The groups are shells around one centre, one inside the other: the same stretched ball of 6 dimensions in 10 sizes.
Some rows, each with its group after it:
[ 17  12 -31  -9   5   5   0   6  57]	z_403
[  3 -14 -38 -11  13 -35  14 -50 -22]	z_364
[  1 -15 -33  -6   9 -31  -4 -31  -5]	z_590
[ -2 -30 -13  13  20 -22   9 -18 -24]	z_877
[  9  15 -31 -12 -14  26 -43  21  60]	z_290
[-25 -28  -7  25  28   3 -16 -15 -82]	z_817
[ 27   1 -53 -29 -13 -35   4 -29  90]	z_434
[  1 -15 -19  15  23  -3  11  -6  12]	z_835
[  1   6 -34   3  27  10  20 -26   0]	z_108
[ 20  18 -31   1  18 -11   5  29  98]	z_434
[-13  20 -35   8  10  15 -56  29  46]	z_817
[ 33  32 -37 -28   6   5  22  -3  54]	z_817
[ 21  17 -24 -27  -5  21   1 -11 -10]	z_408
[  1 -22 -25   5   4  -5  -8 -15  20]	z_403
[ -9 -25 -32  11  28  -9  27 -56 -37]	z_408
[ -3  -3 -22   3   3 -14 -42  21  25]	z_108
[ 12  10 -34 -14  15  -8  14 -22   2]	z_403
[ -13  -18  -11    2   16   11   -6  -33 -103]	z_434
[-19 -12 -18  14  18  21 -21 -15 -54]	z_590
[ 24  18 -40 -32  -7 -16  -3 -14  38]	z_364
[ -9   0 -17  17   4  23 -52  41  47]	z_408
[ -9   2 -11   2  11  43 -18  -7 -68]	z_290
[ -3   4 -18  17  12  24 -32  37  54]	z_408
[  4  -3 -11  -1  11  11  -6   2 -27]	z_877
[  4  29 -30 -14  -5  40 -41  17  21]	z_408
[-22 -30 -17  15   2  13 -44 -11 -35]	z_364
[  4 -13  -8   9   2 -12 -34  36  35]	z_434
[ -4 -19 -35   2  18 -34   4 -37  -8]	z_835
[ 0  8 -7 16 25 38 -3 26 -6]	z_434
[  6  38 -22  -8  14  39 -21  26   5]	z_817
[  8 -17 -22 -10  -9  -1 -13 -17   1]	z_590
[  5   0 -20   0  22 -11   8  -8 -18]	z_108
[  4  11 -36 -12  11  -8  -8 -16   2]	z_403
[  3 -11 -21  -2 -10 -14 -44  19  41]	z_108
[ -5   2 -27   5  19  35   5 -23 -24]	z_290
[ -2 -12 -21   3  28   3  28 -44 -63]	z_364
[-28 -26 -22  22  25   1 -20 -29 -63]	z_877
[  7  13 -48 -16   7 -24 -10 -20  37]	z_364
[ 13  13 -31 -20 -13  27 -24  -2  29]	z_408
[  9  -7 -24  -2  14   5  16 -20   0]	z_403
[ 13   3 -28   4  14  -3   5  11  69]	z_108
[  5 -10 -37 -20  -4 -15  -7 -43 -16]	z_877
[-15 -22 -31  26  35 -14   9 -25   6]	z_290
[-17   9 -23   7  18  34 -29  -4 -44]	z_877
[  8   4 -35 -17   5 -17  -6 -21   2]	z_590
[-14 -22  -6  22   9  -1 -45  28  -1]	z_817
[-16   6 -20   6  14  32 -32   0 -41]	z_835
[ -7 -50 -21   9  16 -34  20 -59 -53]	z_817
[ 11 -23 -39 -25 -13 -43  -7 -49   2]	z_290
[ -5  -7 -29 -12 -10  13 -36 -20 -19]	z_364
[ 12   7 -43 -14   6 -24  -5 -14  49]	z_590
[ 33  33 -26 -23   1  11   4  25  64]	z_290
[-15 -38 -14  10  10  -9 -12 -34 -68]	z_877
[ 19 -13 -25 -14  -2  -6  15 -25  12]	z_835
[ -6  26 -27   1   6  26 -52  35  32]	z_108
[-14 -18 -28   4  24 -30  -2 -40 -59]	z_434
[  8  -9 -36   1  15 -29   9 -17  44]	z_590
[  4  -6 -18   1   4  17 -11   0   3]	z_403
[ 13  17 -40 -11   1   4 -16   6  71]	z_835
[  5   1 -14   3   3  11 -28  28  27]	z_835

New rows, each followed by its group:
[  7  19 -42 -12   9  -3 -12  -7  37]	z_403
[ -2   6 -25 -10  -2  35 -25 -12 -25]	z_817
[  5  19 -25  -5   6  38 -16   9  14]	z_108
[ 15   7 -24 -14  11  -7  10 -13  -9]	z_877
[ 10 -21 -29  -4  14 -26  27 -41  -7]	z_590
[-15  15 -18  12  17  21 -49  32  -8]	z_364
[-25 -39 -11  26  16  -2 -30 -11 -46]	z_877
[  4  19 -43 -11  10  -4 -15  -8  34]	z_590
[  8 -13 -27  -6   3   2   6 -27   0]	z_403
[ 11   9 -22   7  10   9 -15  34  76]	z_817
[  6 -31 -34  -2  16 -51  25 -49   0]	z_817
[-26 -24 -17  24  17  12 -35  -7 -35]	z_835
[ -5  15 -19  -4   1  30 -45  19 -12]	z_108
[-11  -6 -16   7  30   6   7 -25 -76]	z_817
[  4  -2 -36  -8  -4   4 -22 -13  35]	z_835
[ 22   8 -36 -23  -3 -16   2 -13  45]	z_403
[-11 -28 -20   0  12  -1   3 -53 -88]	z_817
[ 10 -12 -38 -14   1 -35  -1 -30  23]	z_590
[ 21  10 -32 -23  -3  -4   2 -13  25]	z_403
[  2  28 -41 -18   7  -5 -29  -3   9]	z_434
[-20 -38 -17  29  23 -30 -22  -6  -9]	z_817
[  4 -12 -23   7   5 -16 -20  12  49]	z_403
[  0 -29 -35  -9  12 -31  24 -72 -50]	z_408
[ 17  12 -35 -15  19  -4  31 -30   3]	z_877
[-30  -6 -18  33  35   9 -37  17 -19]	z_817
[-15   4 -21  15  25   9 -24   8 -17]	z_403
[  8  27 -37 -20   1  21 -20  -5  11]	z_877
[ 20 -32 -34 -14  -7 -37  20 -44  36]	z_817
[  1  -8 -45  -7  -5 -12 -23 -22  50]	z_817
[-11 -14 -28  11  30  -4  14 -39 -43]	z_835
[  0 -18 -36  -2  -8 -29 -37  -5  55]	z_108
[ -1 -22 -23  -1   0   5  -9 -26 -16]	z_590
[ -7  21 -25  16  23  17 -33  40  46]	z_364
[ 34  20 -34 -22   4 -15  18   5  77]	z_817
[ -6  11 -37   0   9   4 -34   3  29]	z_403
[  7 -14 -31 -17  -6 -14  -7 -36 -12]	z_590
[  7  27 -28  -1  16  -1 -25  35  55]	z_817
[ -4 -18 -25  -4   9 -29 -12 -27 -36]	z_817
[  9  25 -38 -14  -6 -11 -50  33  83]	z_434
[ 20  -3 -33 -22 -15  -5 -11 -12  47]	z_877
[-13   6 -18  14   8   2 -65  47  30]	z_434
[ -7   8 -15  -1  -9  26 -68  38   8]	z_434
[ 11  31 -43 -21  12 -11  -8  -8  23]	z_290
[ 10   9 -32 -16 -16   6 -43  14  52]	z_108
[-24  -8 -33  22  29 -11 -27  -7  -2]	z_364
[ -2  27 -43  -9   4   2 -44  13  48]	z_817
[  0   0 -15  10  11  32 -14  15  10]	z_364
[ 21 -34 -28 -19 -15 -31  12 -41  22]	z_408
[ 13  -1 -36 -11   0  -3  -2 -16  43]	z_403
[ -5   2 -33  -3   7  25 -12 -23 -10]	z_364
[ -2  31 -43 -19  -1  28 -38  -8   5]	z_434
[  3  -8 -26  -2 -10  12 -34   7  42]	z_364
[ -4  18 -29 -11  -2  27 -42   5  -4]	z_108
[ 31  24 -43 -25  -1 -10   9   0  90]	z_364
[ 24  -8 -41 -25   3 -18  42 -61   6]	z_290
[ 17 -11 -24 -14  -5 -16  -1 -13  19]	z_403
[ 20   0 -27  -2  12 -12  17   3  63]	z_108
[  9  17 -31   0  28   6  20  -5  22]	z_877
[ 10   4 -30   2  25 -28  12  -1  36]	z_817
[ 21  23 -28  -9  21   7  24   3  35]	z_364
[-10 -10 -31   1  29 -10  16 -51 -65]	z_817
[ 22 -15 -17  -9   8  -9  32 -23   1]	z_817
[-16   6 -16   6   7  11 -59  25 -21]	z_290
[-22  -3 -14  23  37  31  -6  -9 -69]	z_817
